There are 8 hidden switches. A switch that is on adds its own fixed numbers to the row, and there is some noise. The rows also spread widely along 11 directions, which tell nothing about the answers.
In the rows, zero is written as 128.
Known rows, each followed by its switches (1 for on, 0 for off):
[ 76 150 141 104 116 138 149  90 115 146 121 146 113 115 107 145 189  74
 149  94 160 115 148 116 126 129 111 122 171 134 127 139 140 169 157 162
 143]
0 0 1 1 0 1 0 0
[113 150 138  81 148 139 145  39  80  98 133 140 145 145 122 164 142  99
 121 133 169 117 120 151 156 154 147 136 146 128 132 118 161 154 120 106
 154]
0 1 0 1 0 0 1 0
[ 82 138 164 118 110 127 170  81 104 156 119 119 110 101 127 130 174  92
 148  99 157 125 131 132 130 128 105 120 174 119 123 106 127 167 155 178
 117]
0 0 0 0 0 0 0 1
[ 89 139 121  93 135 146 122  80 130 119 164 174 103 173 134 178 181  79
 123 122 160 108 128 123 138 153  92 125 168 154 130 161 118 169 123 108
 148]
1 0 0 1 0 1 0 0
[119 129 124 103 159 175 157 125 144 174 211 137 121 190 152 162 167  87
 113 147 104  96 103 130 116 199 119 115 182 118 137 146 161 147 161  92
 151]
0 0 0 0 1 1 1 0
[ 80 111 112  76 136 151 156 117 166 180 208 151  92 144 131 146 192  85
 130 141 111 100 106  95 115 191 109 129 177 111 146 149 147 154 156 123
 123]
1 0 1 0 1 1 1 0
[ 88 131 196 150 116 142 172 113 130 161 120 127 128 117 178 124 181  51
 141 106 174 117 161 148 134 127  87  84 174 138 110 121 104 171 157 184
 113]
0 0 0 0 0 0 0 1
[ 83 131 117 108  97 144 168  69 106 130 140 161 128  76 144 116 178  82
 137 127 192 124 151 118 147 113 122 117 139 151 109 156 134 144 136 146
 136]
1 0 0 0 0 0 0 0
[137 125 161 113  92 164 175 141 133 182 157 144  95  99 143  82 154  47
 150  96 169 122 169 130 134 139 104 119 174 140 159  97 179 146 163  90
 109]
0 1 0 1 1 0 0 1
[ 74 149 155 125 100 161 211  73 108 157 133 122 163  75 161 109 168  61
 126 124 167 115 160 148 113 150 125  90 181 130 135 105 189 155 169 168
 148]
0 0 0 0 1 1 1 1
[ 80 147 161 121 110 148 145  87 145 123 101 164 131 123 119 140 174  54
 142 139 185 128 177 105 151 156 126  66 166 130 125 133 142 194 158 167
 162]
1 1 1 0 0 1 0 0
[104 140 154  83 172 137 140 113 151 151 147 124 129 191 114 177 170  92
 138  99 119  94 112 148 138 166 125 131 163 138 101 140 131 139 152 157
 152]
1 0 0 1 0 1 0 0
[ 99 129  81  72 126 146 132  53 112 103 182 188 135 127 130 152 180  97
 108 163 179 111 121 103 156 156 137 129 142 139 138 173 149 152 113  72
 161]
1 0 0 1 1 0 1 0
[ 89 133 105  68 132 147 162 126 138 164 162 151 125  99  81 123 194  93
 145  96 142 104 130  97 131 148 148 145 151 112 135 150 180 131 165 137
 143]
1 0 1 1 1 1 0 0
[137 141 139 105 142 160 132 109  68 125 143 161  89 137  83 138 117 119
 129 115 171 140 112 114 144 145 122 145 158  77 163 115 145 181 132  70
 117]
0 0 0 0 0 0 0 0
[104 130 156  65 146 139 149  84 132 145 176 123  81 164 147 150 187  50
 145  84 125 107 150 133 127 165 114 163 163 128 160 108 163 164 139 110
 138]
0 1 1 1 1 1 0 0
[147 103 139  54 169 153 142  93 122 147 224 141  83 165 162 151 156  95
 122 139 130 111  94 118 151 178 147 141 132  82 158 125 159 138 130  79
 119]
0 1 0 1 0 0 0 0
[143 105 106  62 148 161 141 127 133 141 204 166 121 133 122 129 152  81
 134 130 154 112 114 107 167 158 155 148 113 117 132 164 166 119 134  69
 132]
1 0 1 1 0 0 0 0
[ 93 138 118  66 124 156 167  61 138 125 154 133 128 116 134 129 199  37
 154  93 141 107 182 118 138 151 163 145 138 151 122 147 207 126 157 136
 192]
1 0 1 1 0 1 1 0
[ 99 149 144 115 141 146 149 113 154 157 133 128 122 161 129 152 214  74
 145 109 129 106 153 116 133 147 129 109 175 139 106 151 133 152 177 170
 176]
0 0 0 0 1 1 0 0
[121  88 150  69 194 155 171 107 102 142 229 133 134 141 197 139 134  92
 108 132 148 104  88 152 152 160 131 152 111  86 124 142 131 130 115 106
  82]
1 0 0 0 0 0 0 0
[102 133 153 129 111 166 193 123 113 181 154 127 134  97 165 110 150  74
 138 108 156 115 135 150 121 131 108 109 161 134 118 120 154 136 166 154
 108]
0 0 0 0 0 1 0 0
[ 78 137 129  76 109 136 157  17  97  93 133 167 156  77 144 129 166  87
 131 148 216 127 150 122 165 133 160 103 123 127 138 134 165 156 128 150
 158]
1 0 0 1 0 1 0 0
[107 140 119  65 173 159 148  85  60 130 207 147  99 160 114 168 140 118
 108 105 137 124  94 141 129 169 108 193 166  95 167 123 153 177 109  57
 118]
0 1 0 0 1 1 0 1
[123 116 131  78 133 122 107 106 164 163 151 157 101 148  99 151 169 125
 146 175 156 115  77  82 176 163 135 110 146 109 130 131  97 148 140 127
 119]
0 0 0 1 0 0 1 0
[121 132 124  76 132 132 135  66  84 100 136 155 134 118 123 134 148  83
 144  94 199 126 139 146 181  99 123 180 114 174 109 143 132 136  97  97
 128]
1 0 0 1 0 0 0 0

New rows. What belongs after each?
[ 89 147 133 100 111 141 162 120 140 159 113 151 157  66  95 108 213  73
 153 110 179 115 163  91 149 118 155  96 142 120 118 151 159 143 176 183
 160]
0 0 1 1 1 1 0 0
[111 142 164 101 102 111 150 103 140 150  65 121 145  94  61 113 144 101
 180 104 183 127 134 133 172 122 139 125 152 166  98  91 139 130 157 180
 133]
1 0 0 1 0 0 0 1
[ 95 145 113  77 156 146 128  63  94  97 180 177 142 143 136 174 193  88
 107 135 177 118 129 119 153 155 127 134 147 121 143 171 131 175 113  91
 167]
0 0 0 1 1 1 0 1
[102 142 173 116 155 143 142 133 143 144 118 154 181 134 135 138 178  68
 129 139 190 108 145 127 160 138 123  74 153 129 109 143 103 164 148 166
 137]
0 0 0 1 1 1 1 0
[ 99 140 147 102 160 144 139 107 130 146 159 147 146 170 144 177 178  84
 120 130 149 101 111 143 147 158 116 105 159 143 105 155 109 151 140 147
 141]
0 1 0 1 0 1 0 0
[ 61 118 143  86 112 138 204  79 122 163 161 123 142  53 175  97 186  80
 135 124 170 106 134 133 131 129 133 110 144 121 124 124 155 132 155 191
 115]
1 0 0 0 1 1 0 0
[ 42 155 112  74 171 136 179  39  98 128 165 115 157 151 109 185 192 105
 116 103 113  94 116 160 111 177 130 156 187 145 108 145 168 152 140 163
 173]
1 1 0 0 1 1 1 1
[112 135 165 108 120 128 148  95 109 133  99 135 126  83 119 106 181  77
 166  96 197 135 165 106 175  98 137 134 128 130 110 124 121 154 143 163
 129]
0 0 0 0 0 0 0 1
[138 145 148  87 134 163 163  64  95 107 137 131 148 113 146 121 157  64
 143 122 179 130 175 136 172 130 183 131 112 136 121 122 192 132 142 119
 175]
0 1 0 0 0 1 0 0
[125 156 111 103 119 186 182 124 115 144 150 145 165 108  93 111 146  70
 136 101 161 122 169 137 139 150 153 136 160 162 118 145 218 129 166  93
 178]
1 1 0 0 1 1 0 1
[105 122 112 106 100 148 172  68 124 147 178 136 129 111 186 138 183  80
 134 144 157 113 124 138 149 128 124 131 127 173 100 152 139 116 137 130
 138]
0 0 0 0 0 0 0 0
[116 114 140 106 133 139 146 123 143 157 144 160 148 101 119 126 162 101
 144 176 175 119 101  88 175 144 148  88 130 105 115 146 110 144 148 152
 120]
0 0 1 0 0 0 1 0
[116 114 124  50 143 147 129 111 139 144 179 161  93 118  73 131 163 102
 154 130 153 136 117  69 168 168 157 150 136  88 153 136 158 163 142 104
 128]
1 1 1 0 0 1 0 1
[100 154 125 129 110 168 156 142 122 141 120 198 185  88 100 116 149  90
 111 146 220 121 145 117 146 136 121  64 164 127 126 161 143 165 155 123
 143]
1 0 0 1 1 1 0 0
[103 156 144  91 131 145 136 128 119 151 119 148  84 137  60 133 178  63
 154  67 144 119 165 102 125 143 107 155 190 118 160 110 165 183 155 107
 140]
0 1 1 1 1 1 1 0
[150 130 153 121 112 182 158 142 155 172 158 149 115 138 138 108 132  54
 143 146 159 126 157 115 152 162 129  94 160 133 143 113 166 153 166  87
 129]
0 1 0 0 0 1 1 0
[137 130 178  84 180 130 120 108 113 131 142 128 109 190 110 165 136 100
 141 103 146 121 104 143 165 158 114 153 155 109 137 106 115 167 123 108
 116]
0 0 0 1 0 0 0 1
[121 119 125  94  79 152 180  75 132 173 166 127  85  82 143  96 160 102
 153 145 143 125 121  99 132 146 155 112 148 109 147 102 190 125 177 136
 131]
0 0 0 0 0 0 0 0
[101 101 126  80 129 142 175  63 126 150 200 136 132  96 205 129 195  94
 127 159 157 110 108 118 156 136 155 116 111 115 109 151 138 113 140 156
 130]
0 0 0 0 0 0 0 0
[ 86 151 104 115 137 174 176  87  90 119 153 169 181 110 118 157 164  77
 107 115 176 111 138 145 128 152 131 106 162 140 113 179 175 152 142 121
 167]
1 0 1 1 0 0 0 1
[126 125 204 104 137 139 161 104 139 152 114 112 117 114 142 106 162  76
 155 127 165 126 152 110 164 144 167  82 142  74 133  85 154 153 177 187
 126]
0 1 0 0 0 0 0 0
[119 137 108 112 127 173 184 153 121 170 157 149 187  91 123 116 154  65
 140 111 162 104 136 143 142 128 137 129 135 164  95 163 169 104 158 126
 136]
0 0 1 1 0 1 1 0
[110 144 105  98 118 165 163  79 133 127 149 166 190  96 148 132 197  59
 129 153 186 110 162 117 169 138 178  86 117 161  93 178 174 117 157 140
 193]
0 1 0 1 0 1 1 0
[ 81 124 139  68 143 120 128  70 175 152 161 141 112 149 134 174 222  99
 140 161 130 103 105  81 149 176 153  86 147 102 126 149 123 152 160 188
 161]
0 0 1 1 0 1 0 0
[ 97 141 132  78 131 166 175  26  68  91 164 145 122  86 147 129 173  64
 130 110 170 139 174 112 136 150 177 142 132  77 169 125 218 173 142 111
 178]
0 0 1 0 0 1 0 1
[ 64 130 150  97 114 134 176  89 144 180 157 127  96 115 127 130 185  90
 142 107 131 113 123 122 106 166 100 122 202 123 146 108 153 165 167 171
 123]
1 0 0 0 1 1 0 1
[ 76 144 136 110 124 130 160 134 137 173 130 151 187  98 108 145 172 104
 130 143 177 103  99 135 150 136 112  88 156 155  95 148 105 143 150 184
 117]
0 1 1 1 1 1 0 0
[110 139 123 119  99 162 134  91 100 120 145 187 109 102 130 131 152  71
 137 138 202 143 157  98 157 128 112 116 144 131 150 146 136 186 123  83
 138]
0 0 1 0 0 1 0 0
[102 134 135 112 124 167 179  94 112 150 181 144 140 120 182 132 171  74
 116 137 160 113 139 140 126 149 122 112 154 130 130 142 156 150 147 122
 144]
0 0 0 0 1 1 0 0
[132 143  98  88 106 171 148 129 109 148 169 181 112  92 103 106 173  78
 135 113 181 125 158  91 143 131 137 125 150 119 157 150 182 149 149  70
 147]
0 1 0 1 1 1 0 0
[ 96 158 141  92 137 144 132  55 136 128 131 137 101 187  88 177 147 116
 135 149 127 121 109 118 134 198 140 105 189 109 143 112 159 179 158 134
 175]
1 0 0 0 0 1 0 0
[153 132 135  81 159 156 130 100 141 136 177 138 117 192 141 164 158  88
 127 137 131 110 116 135 162 174 155 123 138 132 123 136 155 133 145  95
 159]
0 1 0 1 0 0 0 0
[ 92 155 129 110 104 151 154  67 108 108 116 174 165 103 117 146 149  77
 121 144 203 122 150 133 155 141 132  80 149 151 114 141 157 164 131 135
 160]
1 1 1 1 0 0 0 0
[153 124 165  92 165 139 119 173 134 161 120 146 116 135  47 125 128 107
 162 124 160 132 112  90 186 144 139 143 135  90 127 113 115 157 145 111
  99]
0 1 1 0 0 0 1 0
[ 79 130 166  80 131 104 142  92 143 152 114 129 143 109 124 149 186  90
 161 125 172 111 121 124 169 126 122 117 135 147 102 121  95 148 136 204
 116]
0 1 1 1 0 1 0 0
[ 97 136  98 102 144 149 135 139 108 162 160 172 118 127  85 158 185 110
 127 109 150 108  99  96 138 135 113 136 155 115 115 185 114 149 143 116
 122]
0 0 1 1 0 0 0 0
[126 154  91  94 156 190 170 118  92 130 183 158 174 127 126 139 176  82
 105 112 154 104 145 133 128 150 167 125 142 121 122 184 202 122 161  85
 190]
0 0 0 1 1 1 0 0
[142 115 107  72 120 169 151 152 139 143 173 184 145  78 112  85 157  55
 148 119 196 121 165  94 174 124 161 139 105 135 138 155 184 124 146  70
 139]
1 0 1 1 1 1 0 0
[123 155 106 101  72 139 148  81 128 140 117 152 118 104  96 116 173  87
 155 120 177 122 153 118 156 119 140 129 157 187 123 124 176 130 152 109
 169]
0 1 0 1 1 0 0 0
[107 141 131 100  94 136 169  68  80 123 118 158 170  76 117 121  98 119
 129 145 222 127 106 160 166 120 119 120 132 161 116 108 142 138 112 120
 105]
1 0 0 1 0 0 0 0
[ 89 112 141  63 181 145 142 134 158 153 190 154 114 146 127 146 215  59
 138 104 136 108 144  96 147 166 128 145 150 111 129 165 127 161 144 137
 136]
1 1 1 0 1 1 0 1
[ 88 135 105  78 116 130 158  60 138 131 171 141 166 123 171 157 204  70
 138 144 161  99 130 142 163 132 132 137 123 207  90 165 139 115 126 138
 169]
0 0 1 1 1 1 0 0
[121 130 125  92 113 150 151  68 118 113 155 159 169  94 170 128 154  72
 139 171 202 131 140 124 189 129 157 117  97 159 110 151 139 139 119 118
 152]
0 0 1 0 0 1 0 0
[116 104 106  74 125 129 132  64 131 147 204 145 105 146 172 164 170 123
 132 171 150 114  69 125 176 144 117 156 119 162 108 152  93 124 108 108
 113]
0 0 0 0 0 0 0 0
[ 99 130 145 104 129 137 179 148 107 181 117 123 135  76  98 106 180  80
 160  65 158 106 139 127 135 100 122 141 144 126  98 139 139 121 164 178
 109]
0 0 1 1 0 0 0 0
[105 146 156 128  91 149 163  80 121 145 116 143 117 130 110 129 107  91
 138 152 175 128 126 144 140 164 105  92 187 144 138  83 154 171 145 128
 119]
1 1 0 0 0 0 1 0
[ 81 143 115 111  89 152 185  62 115 151 160 135 126 116 164 146 183  49
 133 114 142 101 146 151 116 144 103 123 171 186 117 142 174 133 144 131
 152]
0 1 1 1 0 0 1 0
[125 127 119  78 145 144 120 142 156 144 158 176 156 139  96 134 159 104
 136 150 177 113 114 105 181 148 142 120 132 144 111 158 121 136 137 108
 137]
1 0 0 1 1 1 0 0
[102 146 115  92 131 179 197 119 104 155 166 147 157  77 134 110 188  52
 124  89 157 106 171 129 120 139 167 117 144 117 135 155 222 125 175 125
 169]
0 1 1 1 1 1 0 0
[130 144 133  90 168 180 182  86  57 128 178 134 143 144 142 144 131  72
 107  89 148 105 131 171 126 152 141 155 150 109 139 126 198 138 132  76
 140]
0 1 0 1 0 0 1 0
[ 96 118 139  82 167 150 149 114 149 144 183 152 137 143 157 144 206  73
 122 130 151 104 138 106 150 156 140 110 142 106 116 173 129 148 152 146
 150]
1 0 0 0 1 1 0 0
[ 86 124 153  78 185 121 143  71  88 122 153 133 154 139 153 169 181 101
 120 116 165  99  99 153 159 133 119 145 128 116 101 144  84 146 106 161
 107]
0 0 0 1 0 0 1 0
[142 134 137  99 147 165 135 136 115 131 183 177 155 156 151 146 130  65
 121 141 185 116 130 142 167 147 107 132 130 150 135 151 129 162 109  56
 124]
0 0 1 1 1 1 0 0
[164 138 103  80 115 156 137 124 128 148 154 160 143 110  68 114 122 140
 145 174 173 136 100  90 185 152 182 134 121 119 139 125 178 124 151  74
 150]
0 0 0 0 1 1 0 0
[131 165 129  95 133 166 164  85  81 118 138 132 151 140 116 129 129  63
 134  81 161 114 167 173 138 132 131 174 151 170 133 113 201 138 133  65
 164]
0 0 0 1 1 1 1 0
[102 142  99  77 187 143 128 132  90 136 176 154 167 158 106 176 187 110
 116  89 155  99  98 149 159 122 110 183 130 158  85 194  96 124 110 109
 131]
0 0 0 1 1 1 0 0
[129 130  92 108 158 183 158 103 109 137 210 164 172 167 162 172 153  94
  94 169 148 105  95 150 154 164 137 120 135 161  91 191 139 120 127  72
 153]
0 1 0 0 0 0 1 0
[ 92 139 126 126 149 157 152 115  87 139 154 183 157 108 120 145 170 112
  98 152 186 117 105 108 143 141 111  91 160  86 126 170 105 179 133 124
 122]
0 0 0 0 1 0 1 0
[126 133  95  62 167 144 128  96  99 132 197 153 144 150  95 172 146 140
 126 151 147 120  69 119 183 159 144 172 122 140 114 161 121 130 108  82
 138]
0 1 0 0 0 1 0 1
[102 129 123  69 140 138 174  41 114 126 177 106 134 135 200 150 214  55
 140  90 128  92 149 162 144 124 151 162 118 180  88 156 168  94 139 151
 177]
0 0 0 1 0 0 0 0
[131 162 142 113 136 152 110 132 158 144 113 151 119 188  77 170 172  86
 149 122 143 120 139 111 155 163 131  97 176 146 118 139 130 162 166 129
 173]
0 1 0 1 0 1 0 0
[156 117 127  68 115 167 172 111 109 160 190 143 122  78 116  93 111 111
 145 151 170 137 110 104 171 154 177 146 118  96 164  96 204 120 149  77
 113]
0 1 0 0 0 1 0 1
[110 149 110  67  95 139 168  77 125 148 153 128 123 103 107 126 174  80
 160 101 149 114 145 131 142 138 151 163 145 176 133 116 201 119 151 114
 163]
0 1 1 1 1 1 0 0
[139 106 172  89 111 141 144 109 142 138 137 148 100 101 132  94 129  63
 165 136 190 137 151 102 177 135 140 122 120 115 145  97 149 157 138 114
 105]
1 0 1 0 0 0 0 0
[ 84 127 159  75 112 141 190 102 131 173 127 103  87  72 105  92 175  66
 172  66 136 120 163 115 121 133 146 145 162 106 137  92 200 138 182 187
 124]
1 1 1 0 0 1 0 0
[134 142 142  77 128 124 127 103 146 149 115 128 143 139  67 139 146 121
 166 135 158 125 105 115 183 150 161 131 142 146 115 106 147 128 153 143
 149]
0 0 0 1 0 1 0 1
[101 131 147 124  87 141 171 128 166 181 128 138 146  81 125 108 184  62
 169 133 167 122 155 114 160 127 136  95 148 172  96 139 140 133 170 181
 132]
0 1 1 0 0 1 0 1
[130 133 129  76 146 152 150  70 134 111 142 142 143 137 134 135 175  68
 137 123 165 114 156 121 163 154 188 112 122 124 115 149 186 124 158 131
 190]
1 0 0 1 0 0 0 0
[101 142 180 106 160 123 124  85 146 129 110 134 128 181 143 174 200  71
 136 118 159 109 146 128 159 149 123  88 159 133 106 134  98 173 147 175
 158]
0 1 0 1 0 0 0 0
[116 127 138  96 125 134 137 134 144 163 114 142 112 112  71 118 167 104
 162 105 162 123 131 103 170 122 135 133 143 137  96 136 119 136 156 157
 122]
1 1 0 0 0 0 0 0
[113 134  85  65 181 152 163 102  75 141 192 137 158 136 105 171 160 129
 115 108 123  98  76 143 143 146 155 172 123 119 103 172 159 109 129 113
 144]
0 0 1 1 0 0 0 0
[100 132 128  52 159 131 132  78 101 115 147 152 126 110  85 130 163 104
 141 115 170 127 133 110 172 135 145 176 133 111 136 126 143 160 116 111
 132]
1 1 0 0 1 1 1 0
[136 142 180 123 124 155 144 112 129 140 107 142 121 127 101 120 139  64
 154 129 178 139 163 112 164 152 140 100 163 110 146  93 161 174 161 120
 140]
0 1 0 0 0 0 1 1
[ 97 140 130  66 119 131 147  13 115 114 174 134 106 155 168 165 174  87
 128 145 152 114 125 139 137 169 132 138 157 139 158 110 167 160 126 109
 164]
0 0 0 1 1 1 0 0
[122 152 144  89 123 154 170  39  91 105 141 111 118 128 141 131 172  71
 139  97 150 128 169 143 137 149 159 154 153 132 143 109 211 151 152 111
 190]
0 0 0 0 1 0 0 1
[130 135 129  71 156 128 118 100 123 135 139 135 126 154  78 157 161 112
 154 126 152 123 108 115 186 137 147 173 123 145 100 131 117 132 126 119
 141]
0 1 0 0 0 1 1 0
[137 125 167 117 106 143 146 152 166 168 110 163 150 105 111  98 129  80
 153 151 204 125 136 113 182 133 133  66 144 141 111 117 126 141 161 143
 110]
1 1 0 1 0 0 0 0
[104 146  95  99 132 169 197 126 104 169 159 132 174  80 106 109 173  77
 140 101 144 107 141 129 129 128 160 147 140 145 106 159 198 108 165 129
 160]
0 0 1 0 1 1 1 0
[ 90 137 123  96 136 154 201 137 128 195 152 115 144 111  90 133 149 100
 135  95 113  91  99 145 108 164 141 114 175 119 108 128 189 115 185 175
 126]
1 1 1 1 0 0 0 0
[ 88 132 107  82 118 141 167  71  80 116 131 151 129  61  89 115 167  91
 154  90 183 131 143 116 154 107 143 170 132 139 118 147 166 142 130 133
 139]
1 0 1 0 0 0 0 1
[141 131 177  93 169 157 129 136 149 144 147 150 125 166 132 147 161  70
 133 132 163 118 142 106 167 169 151  81 143  83 140 126 135 170 158 131
 143]
0 1 0 1 0 1 0 0
[ 87 135 147  80 147 140 155  48 134 112 146 141 157 138 164 155 188  67
 129 135 166 105 149 138 154 157 154  94 136 136 109 146 154 146 144 166
 178]
1 0 0 1 0 1 0 0
[102 130 145  69 153 110 114  84 158 134 144 121 114 169 126 165 215  89
 163 111 140 114 129 120 180 134 116 171 136 180  93 142  86 145 123 150
 150]
0 0 0 0 1 1 0 1
[ 69 128  92  78 102 115 147  16 101 123 175 155 126 101 148 160 193 132
 124 168 173 123  85 119 159 137 110 152 137 164 119 150 106 148 104 129
 135]
0 0 0 0 1 0 0 1
[141 142 113  76 118 139 157 109 106 142 140 137 170  90 101 109 131 111
 154 121 184 123 118 144 181 110 155 166 112 173 108 122 161 102 131 102
 133]
0 0 0 1 1 1 0 0
[105 152 141 103 120 138 165  78 131 134 104 133 163  98 102 127 196  98
 145 136 169 123 153 110 164 141 184  95 146 128 107 133 173 138 174 175
 189]
0 1 0 0 1 0 0 1
[137 137 143 106 131 181 182 109  59 149 179 134 110 118 123 115  90  90
 123  98 160 130 120 159 126 154 112 165 165 108 163  90 189 157 126  54
  92]
0 1 0 0 0 0 1 1
[123 133 109  73 135 157 151  93  80 125 174 163 159 112 110 134  95 107
 124 130 193 125 100 160 168 144 120 166 134 156 132 125 157 135 104  66
 109]
1 0 0 1 0 1 0 1
[158 131 136 102 136 168 143 108 111 138 167 145  87 156 125 135 139  93
 137 127 144 131 127 115 150 158 144 134 147 101 150 122 168 152 152  73
 145]
0 0 0 0 0 0 0 0
[126 140  94  94 128 175 154 160 102 174 171 177 106  97  68 111 168 110
 123 102 158 118 124  89 124 139 138 132 166  88 151 157 177 141 166  78
 133]
0 1 0 1 1 0 0 0
